Every row belongs to one group in each of 4 separate groupings. Each group adds its own fixed numbers to the row, and there is some noise. The rows also spread widely along 15 directions, which tell nothing about the answers.
In the rows, 128 means zero.
Known rows, each followed by its group in each grouping:
[122 147 111  81 107 130 135 179 100 111 119 103 148 147 103 109 119 110
 156 144 136 138  90 102 125 104 131 143  89 117 108 121 112 111 124 154
 156]  (0) Rera podo J
[140 117 126 124 114 128 133 143 133 145  88 113 165 143 141 114 149 168
 126 113 102 114  94 177 126 136 115  97 139 128  75 106 126 144 124 146
 132]  (2) zer gabo W
[126 107 151 123  89  92 131 190 165 150 130 135 135  98 115 105 140 166
 109 123 131 106  90  91 133 117 110 166 110 141 169 113 125 164 145 129
 160]  (0) mide gabo X
[101 176 105  88 124 116 125 138 123 105 148 116 136 170 128 114 111 101
 130 151 159 123 110 100 131 115 155 158 107  72 114 112  88 139 151 158
 145]  (1) mide pibod X
[110 156 130  87  77 140  98 179 128 171 133 119 144 142 115 102 108 139
 137 170  98  92 147 103 123 121 165  86  92 161 148 146 114 108 169 161
 175]  (1) bosi podo J
[106 151 119 107 123 109 136 142 139 140 141 116 169 138 114  96 145 155
  96 114 144  98 107 125 124 151 151 148 139 104 134 101  97 123 122 151
 121]  (2) miv pibod W
[147 132 145 118  90  95 110 141 115 186  76 107 140 167 152 133 166 111
 138 179 121 122  80 127 180  47 153  73  83  95  92 136 143  69 158  83
 162]  (1) miv podo J
[ 64 135 117  93  78 121 118 171 136 123 164 174 147 112  63 109  87 116
 161 151 126 102 161  60 119 115 125 158  98 139 172 161 102 143 184 148
 191]  (0) bosi gabo X
[143 129  99 115 149 128 118  93 124 137 129 120 166 128  71  89 171 139
 117 140 111 136 144 148 142 147 198 109 157  90 106 119 125  81 152 118
 133]  (1) zer pibod W
[155 140 103  98 122 142 141 134 152 139 159 133 121 163 189 154 179  78
 172 100 113 180 113 139 123 134 155 139 108 133 109 110 117 135 120 177
 113]  (0) Rera pibod X
[113 152 149 106  86 142 136 158 150 138 128 114 142 104  84  83 114 156
 124 182 135  75 150  53 118 100 124 120  80 133 180 163 137 142 171 103
 173]  (1) Rera podo X
[145 115 150 136 117 131 141 139 145 126 121 129 143  89  97 112 138 143
 126 149 152 111 124  96 110 144  86 172 104 108 179 116 136 171 147 142
 135]  (0) bosi podo W
[127 112 115  75 126 150 139 142 106 163  97 113 155 161 117 139 123  88
 154 125 103 147 130 135 118 153 142 141  91 136 130 143  86  61 110 178
 120]  (0) Rera pibod X
[ 96 181 160 106  56 130 100 190 143 189 137 128 162 127 126 109 109 151
 116 118 113  37 121  96 127  91 100 113  87 111 179 150  75 117 151 120
 156]  (0) zer pibod X
[143 101 117 101 176  87 125  65 138  94 134 128  89 165 165 131 138 110
 130 145 119 166 115 150  93 147 165 153 170 116  78 105 172 179 174 154
 141]  (1) Rera podo X
[172  81 122  95 154  65 140 154  94 128  92 102 125 169 127  92 120 121
 126 195 148 169  54 105 126  79 142 138 128 156  91 105 173  89 169 102
 176]  (0) zer podo X
[110 100 151  84  57 167 155 202 166 125  86  90 147  97  95 108 133 164
 138 138  93 103 124 107 156 122 176 122  80 129 135 128 114 153 123 136
 157]  (0) mide podo X
[156 118 133 114  96  92 128 191 128 156 115 122 139 138 110 111 165 123
 130 166 126 137  78  97 166  63 159 131  94 123 139 127 128  78 154  91
 165]  (0) zer podo X
[122 128 121 118 118 125 126 137 138 149 128 139 151 134 139 120 127 122
 152 130 132 126 127 119 101 137  98 137 116 140 135 118 128 147 150 161
 143]  (0) miv podo W
[168 120 127  90 139 149 130 110 128 119 108  76 153 101 116 109 171 145
 112  69 117 134  95 144 114 171 151 151 131  97 133  97 126 133 104 146
 112]  (2) Rera pibod X
[136 110 157 112 105 177 155 122 176 134 111 120 134 103 147 111 134 189
 127 110  80  86 165 176  70 176  94 114 139 139 131 147 148 204 120 150
  99]  (0) mide podo X
[116 138 109 100 160  80 125  99 124 118 159 126 119 151 158 141 147  75
 134 121 154 172  86 115 128 136 142 174 143  89 110 102 128 140 140 158
 137]  (1) mide podo J
[169 141 107 125 139 141 142 115 164 122 149  96 137 115 140 127 204 135
 120 117 135 172 128 130 136 172 179 148 120  95 136  74 131 153 120 174
 101]  (1) Rera pibod J
[134 170 115 118 106 108  80 141  76 155 145 162 161 142  80  87 108 132
 142 121 136  95 120 137  91 101  54 140 115  93 125 157 109  93 160 127
 148]  (1) mide pibod J
[124 107 116  94 161 149 154  73  94  91 105 128 169 125  49  84 105 155
 120 115 118 100 154 177  59 187 106 154 166  95  99 165 136 124 117 128
  89]  (2) miv pibod W
[123 138 122  96 138 106 179 166 128 144 140 117 138 180 142 104 141 142
 106 166 120 127  97 133 102 125 145 116 124 173 107 158 137  88  96 141
 110]  (1) Rera gabo J
[145  80 137 153 105 106 130 149 156 160  95 160 146 126  90 114 168 188
 111 176  84 121 167 174 137 139 158 126 141 118 132 123 129 124 167 133
 127]  (1) zer podo X
[ 96 176 111  72 140 121 125 148 127  95 180  97 161 123 118  93 130 124
 109  60 151 103  65 105  94 151 148 167 144 106 132 114 101 137 101 148
 129]  (1) miv podo W
[124 151 127  97 125 121 137 137 135 146  92  83 149 177 154 121 142 123
 118 179 142 122 101 107 155  98 166  93  95 106 106 117 121  96 146 124
 144]  (0) miv gabo X
[128 123 164 121 133  90 168 123 150 186 145 154 118 178 213 129 116 131
 107 149 124  88  98 144  71 137  74 126 140 185 133 161 151 148 123 146
  98]  (1) bosi pibod W
[ 98 103 120 112  81 151  88 148 129 154 107 170 175  84  41  99 110 170
 154  99  75  94 188 151 108 163  95 130 126 127 144 148  98 132 166 157
 168]  (0) mide gabo X
[ 89 146 122  98 130  87 134 127 134 138 155 134 161 130 111 102 155 138
 100  97 120  98  87 127 138 106 152 122 163 100 113 150 120  90 131  84
 146]  (1) zer gabo X
[124 106 123 114 154 101 149  92 130 155 141 139 152 120 121 119 182 133
 109 118 113 142 125 165 116 164 142 132 172 115 127 138 144  87 116 128
 106]  (1) bosi podo J
[147 121 138 126 136  96 132 123 114 137 110 126 128 141 124 102 124 144
 125 175 152 127 113 126 101 116  71 143 127 110 119 119 156 144 157 129
 141]  (0) mide podo J
[128 131 124 113 163 119 137  73 106 144 105 136 140 187 141 135 135  99
 135 156 124 125 129 172  99 136 113 123 141  87  89 153 128  92 133 134
  97]  (0) miv podo W

New rows. What belongs after each?
[ 55 140 119 105  85 107 140 151 152 139 155 169 141 140 116 133 132 123
 151 132 107 106 144 112 136 111 132 127 126 126 112 156 111 141 142 140
 162]  (0) Rera gabo J
[198 166 136 154 120 144  88 109 171 184 132 111 151 120 163 125 215 161
 104 110 127 118 138 153 133 150 141 113 109  75 169  80 119 135 152 145
  99]  (1) miv pibod X
[130 144 121 140 128  96 117 139 128 127 148 165 140 152 120 115 131 160
 125 143 123 115 133 163  92 129  84 140 150 106 111 125 130 159 157 149
 125]  (0) zer gabo J
[116 116 165 104  76 155 135 138 162 162 146 164 119 102 104 136 129 118
 147 123  73  81 168 112 102 125 117 144  94 134 182 229 130 134 142 104
 118]  (1) mide podo X
[136  89 118 133 141 128 181  88 156  84 114 151 121 132 127 147 175 114
 157 138 119 168 130 162 123 144 138 164 140  88  80 127 155 183 123 141
 102]  (1) Rera podo W
[114 136 142 105  86  74 111 199 134 164 139 139 112 173 145 122 115 125
 118 177 121 112  89 103 138  89 153 141  98 143 136 131 113 122 159 151
 165]  (1) mide podo J
[127 142 118 122 144 118 104  86  89 212 112 138 185 143 138 131 116  95
 151 117 150 128 148 133  90 160  22 133 109 117 159 131 105  68 146 167
 124]  (0) miv pibod J
[131 103 160 128 121 100 105 106 101 179  65 148 152 152 120 133 112 140
 127 145 114  89 129 167  97 120  54 133 120  88 133 155 122 103 159 117
 125]  (0) miv podo X
[184 169 136 117 136 127 106 127 150 154 155  83 124 130 122  90 174 150
  89 186 142 120 135  87 119 131 187 112 103 122 181 122 157 108 168 121
 126]  (1) miv podo J
[133 138 138  86 103 133 115 155 135 159 105  95 134 149 140 126 140 115
 131 139 110 119  94 108 151 103 162 105  90 120 124 133 114 102 141 130
 157]  (0) mide gabo X
[121 102 130  78 105 130 131 156 158 134 125 106 126 121 138 114 144 134
 136 113  92 140 110 126 135 138 185 122 133 150 112 109 135 148 139 151
 161]  (0) mide podo X
[151  86 107  97 146  91 134 109  91 108  90 132 128 163 103 110 132 103
 151 159 131 173  86 141 130  96 127 140 132 116  62 139 159 100 158 106
 157]  (2) mide gabo X
[114 110 111 113 130 131 159 108 149 118 123 140 150 129 133 114 138 139
 148 145 125 138 140 140 112 141 121 109 140 140  97 133 153 156 153 142
 145]  (1) bosi gabo X
[ 99 107 139  88 106 136 133 129  89 126  49 100 159 134 102  94  67 155
 152 158 119  91 121 147 103 114  66  96 117 113  69 140 142 147 149 131
 175]  (0) mide podo J
[150 151 143  99 139 101 114 155 149 150 136  91 107 190 181 120 139 132
  90 171 112 114  87 126 124 124 203 117 132 135 123  97 121 133 150 161
 131]  (0) zer podo W
[124 157 101 127 143  75  99 136 125 152 170 169 136 180 117 111 154 126
 114 169 127 134 144 144 123 116 157 144 159  98 131 114 102  89 182 145
 137]  (0) zer podo X
[106 104 147 100 131 123 158 123 163 112 131 114 125 107 109 104 132 159
 100 130 114 102 122 124 110 164 157 155 155 118 132 127 138 175 125 139
 123]  (0) mide podo W
[135 125 129  97 107 131 158 166 131 130 140 129 152 127 117 110 177 149
 119 102  97 120  94 172 116 132 152 122 141 127 109 152 129 102  86 126
 101]  (1) bosi podo J
[126 138 139  98 111 143 148 148 152 142 127 101 123 148 187 126 119 136
 135 138 119 117 114 130  97 143 107 117 108 152 115 130 139 176 122 170
 128]  (1) mide podo J
[137  90 169 115 126  84 116 129 130 165  78 116 105 177 158 152 111 138
  98 181 102 111 110 155 110 137 146 141 114 122 125 132 139 138 156 155
 122]  (1) miv podo J
[168 150 135  99 132 145 161 144 149  82 144  95 125 140 136 117 155 129
 122 123 143 125  77 112  97 115 137 154  96 105 129 153 156 159 105 106
  93]  (1) miv gabo X
[160 166 105 124 138 140 133 128 157 126 162 104 165 118 134 117 223 146
 104  67 119 134  90 160 142 153 171 125 152  83 120  98 110 123  93 134
  92]  (2) zer gabo W
[ 99 100 127 126 117 112 146 113 141 146 126 166 140 130 116 141 122 122
 153 151 107 127 157 134 115 131  94 133 131 129 117 162 143 144 157 133
 139]  (0) zer gabo J
[101 126 141  94 107 122 190 148 187 108 133  85 128 132 199 141 138 131
 129 128 148 129  86  98 137 133 149 143 109 126 108  86 146 214 110 157
 127]  (0) miv pibod J
[108 139  97 114 183  96 179  57 113 100 140 108 157 113 111  94 151 108
 129 160 202 160 116  89 124 137  81 160 156  79 112 115 165 130 139 102
 136]  (2) mide podo J
[119 156 132  89 148  93 140 119 139 138 151  88 135 141 109  82 151 130
  77 160 148 105  90  72 142 123 211 130 135 113 143 119 129  92 141 108
 147]  (1) Rera pibod W
[ 92 133 146 110 104  95 111 122 148 115 141 130 128  97  96 102 137 164
 109 121 122  93 120 122 132 125 140 148 159  72 124 113 136 180 161 114
 160]  (0) mide podo J
[114 140 101 134 112 115 131 132 144 150 159 172 165 133 128 140 197 124
 147  88 114 145 137 179 129 141 120 141 144  88 115 128 107 110 115 147
 100]  (1) miv podo J
[132 102 109 119  96 115 155 151 129 136 119 152 152 129  72  98 167 132
 146 153 119 143 119 128 163 102 162 136 120 115  96 141 129  96 139 105
 143]  (2) mide pibod W
[133 173  95 137 113 134 121  95 145 154 164 154 162 111 154 120 205 115
 174  88 136 152 138 154 140 112  78  97 141  82  95 113 137 137 138 123
 137]  (0) mide podo J
[146 163 117  99 137  94 120 135 123 132 167 125 138 155 134  99 157 119
 117 120 132 119  69 118 121  82 142 115 136 121 109 154 142  92 142  85
 141]  (1) zer gabo X
[114 150 126  91 107  97  89 162 120 162 173 145 151 133 132 122 148 127
 120  50  98 107  83 153  98 139 130 147 146 127 139 139 101 102 117 151
 127]  (1) miv podo J
[131 154 129 119  92 123  98 150 167 150 160 136 143 104 139 101 171 156
 129  70 104 101  88 130 134 116 136 105 135 127 115 121 130 162 140 122
 159]  (1) mide gabo W
[ 94  82 140  99 108 129 139 137 146 177 111 137 163  94 119 144 133 124
 137  78  87 113 131 137 121 168 108 149 132 139 165 141 103 115 119 152
 135]  (0) zer podo X
[ 96  92 135 107 143  64 153  62 140 114 125 146  99 142 153 143 128  86
 146 155 134 149  95 108 144  94 127 137 150 106  68 158 189 163 167  85
 167]  (1) mide gabo J
[159  70 150 103 137 124 163 119 112 116  55 103 132 142 108 135 149 127
 123 126 108 135  72 169 129 135 146 158 120  85  84 127 134 119  94 126
  97]  (0) Rera pibod W
[104 153 130 122 104  95 135 139 131 133 150 152 136 148 160 124 114 116
 157 144 158 112 106 105 102  87  54 141 112 118 116 135 145 169 159 128
 154]  (0) miv podo J
[125 108 119 102 146  70 111 122 110 158 124 117 155 131 120 103 160 135
 109 112 132 144  82 137 133 133 145 135 161 118 116  94 136  81 141 128
 152]  (0) miv podo J
[139 124 118  98 125 138 145 136 144 121 160 127 128 116 116 123 166 117
 141 110 112 154 125 134 113 153 147 156 129 120 131 135 135 136 115 151
 111]  (0) mide podo J
[102 108 123 116 115 123 156 134 164 145 135 140 148 111 122 125 169 132
 140 111 109 129 131 126 135 152 146 141 139 132 132 116 120 141 122 153
 135]  (0) Rera podo W
[118 125 139 121 121  90 109 104 119 205 108 156 130 168 186 152 125  75
 165 143 123 129 108 119 121 101  65 116 107 144 119 139 126 108 165 147
 165]  (0) Rera podo W
[111 109 114  81 118 146 151 129 149 129 118  89 165  92 119 116 159 116
 149  97 116 146 107 101 155 135 166 117 125 122 122 111 131 118 126 122
 160]  (0) zer podo X
[139 101 131  94 105 117 137 155 157 136 116  95 128 123 129 130 166 123
 132 139 109 150  90 102 162 116 208 116  95 144 118 124 155 124 137 123
 153]  (1) miv gabo J
[ 96 110 111 104 124 123 165 137 149  94 122 133 139 132  92 113 133 137
 134 161 133 140 139 116 134 136 150 156 128 104 110 127 124 152 141 140
 138]  (0) mide gabo X
[110 121 110 117 138 115 153  76 134 123  92 118 157 130 139 119 172 119
 149 136 148 150 115 149 162 109 122 110 149  56  64  98 139 131 143 106
 148]  (0) mide podo X
[124 102 119  95 131 127 147 120 138 145 126 135 145 137 140 133 146  99
 153 117 116 151 127 132 109 144 124 142 123 142 129 141 133 111 132 143
 125]  (0) miv podo X
[134 153 119 122 142 118 115 105 145 129 177 150 128 141 137 142 141  97
 129 101 130 126 121 127 103 155 130 179 133  87 148 126 107 158 143 162
 107]  (1) zer pibod W
[113 117 145 102 127 117 150 129  93 125  77 127 130 182  89 129 107 133
 117 193 104 100 133 165 106 121 133 139 113  81  98 180 118  93 126 130
 103]  (1) Rera podo J
[151 174 113 111 110 100  86 146  86 139 155 140 152 141  71  90 139 116
 135 144 155 115 102  98 122  74 113 145 100  77 140 144 124  75 164  94
 150]  (0) miv pibod J
[123 136 130 127 111 163 136 101 153 125 108 125 175  89  79 120 183 156
 129 114 122 102 167 151 135 147 127 133 125  38 146 136 114 128 128 107
 102]  (0) miv podo X
[140  85 145 122 166 117 130  33 148 141  87 118 120 142 166 163 163 107
 127 127 106 143 131 174 122 169 150 133 158  76  97 113 154 154 146 141
 104]  (0) miv podo W
[147 126  97 135 115 137 138 136 152 125 162 155 157  78  70  89 183 136
 151 127 138 155 153 101 129 147 123 158 126 126 153 117 138 141 151 135
 143]  (2) mide podo W
[136 178 119 113 154 136 124  89 162 154 192 123 148 114 158 113 190 125
 103  98 133 123 142 129 101 178 140 130 156 110 180 120 120 125 130 152
 100]  (1) bosi podo X
[162 118 135 104  99 163  88 179 104 136  90 118 155 119  47 100  90 156
 140 149  96 101 148 117  90 140 105 142  75 132 169 153 108 117 167 154
 152]  (0) zer gabo X
[129 170 136  83  85 135  68 185 117 168 139  99 150 121  96  95 147 162
 111  93  85  82 110 130 119 130 165 105 114 122 153 122  91  91 132 156
 157]  (0) Rera podo J
[126 155 120  90 113 100 119 184 121  91 173 119 129 132  94  95 127 133
 120 127 134 121  83 100 114 105 160 166 127 107 129 119 127 144 144 131
 153]  (0) zer podo J
[160 178 110 109 105 187 112 161 158 115 173 108 161  83  61  55 188 194
 111  96  98  94 151 142 106 160 183 107 135 112 147 131 121 135 120 133
 117]  (1) mide podo W
[140 135 120 118 121 134 138 129 153 125 138 117 132 122 104 121 167 142
 124 155 118 137 151 110 127 153 155 139 111 124 147 128 136 140 140 154
 124]  (2) Rera gabo J
[114 148 130  96 113  93 129 153 149 140 155  98 140 129 159 132 173 123
 103  98 126 125  66 112 158 118 175 141 138  99 130  99 114 129 118 132
 141]  (2) zer podo J
[134 129 159  88 127 164 126 106 165 158 107  77 128 122 164 139 152 137
 104 112  91 104 137 144 117 180 162 121 122 106 155 122 114 145 119 163
 104]  (0) mide podo X
[139 164 150 140 120 108 102 107 136 150 116 122 137 137 142 132 167 127
 110 120 139  93  90 143 142 110 108 141 121  37 128 118 107 139 136 116
 120]  (1) mide podo W
[115 153 129 100 121 130  80 116 125 149 125 116 150 127  96 104 140 145
 112 112  96  88 131 137 119 151 170 116 140  93 132 125 100 116 153 150
 153]  (1) Rera podo W
[132 152 125 113 133 127 105 113 145 186 143 121 131 153 147 121 130 105
 129 165 129 125 154  98 127 152 150 124 107 134 157 114 108 117 170 175
 141]  (0) mide pibod W
[152 120  81 109 126 130 124 111 181 103 189 140 131 104 104 104 198 121
 151 122 121 188 160 105 143 148 237 141 139 127 129  94 157 155 180 143
 149]  (1) miv pibod X
[122 106 151 113  84 127 151 155 127 120  72 126 155 128  87 106 134 164
 133 156 115  86 110 144 133  80 117 122 106  83 102 158 138 124 134  79
 136]  (0) miv podo X
[116 122 107 105 119 114 115 159  95 158 114 148 161 153  81 102 122 126
 139 143 112 126 130 132 110 138 121 144 119 145 130 136  94  75 141 168
 149]  (2) Rera podo W
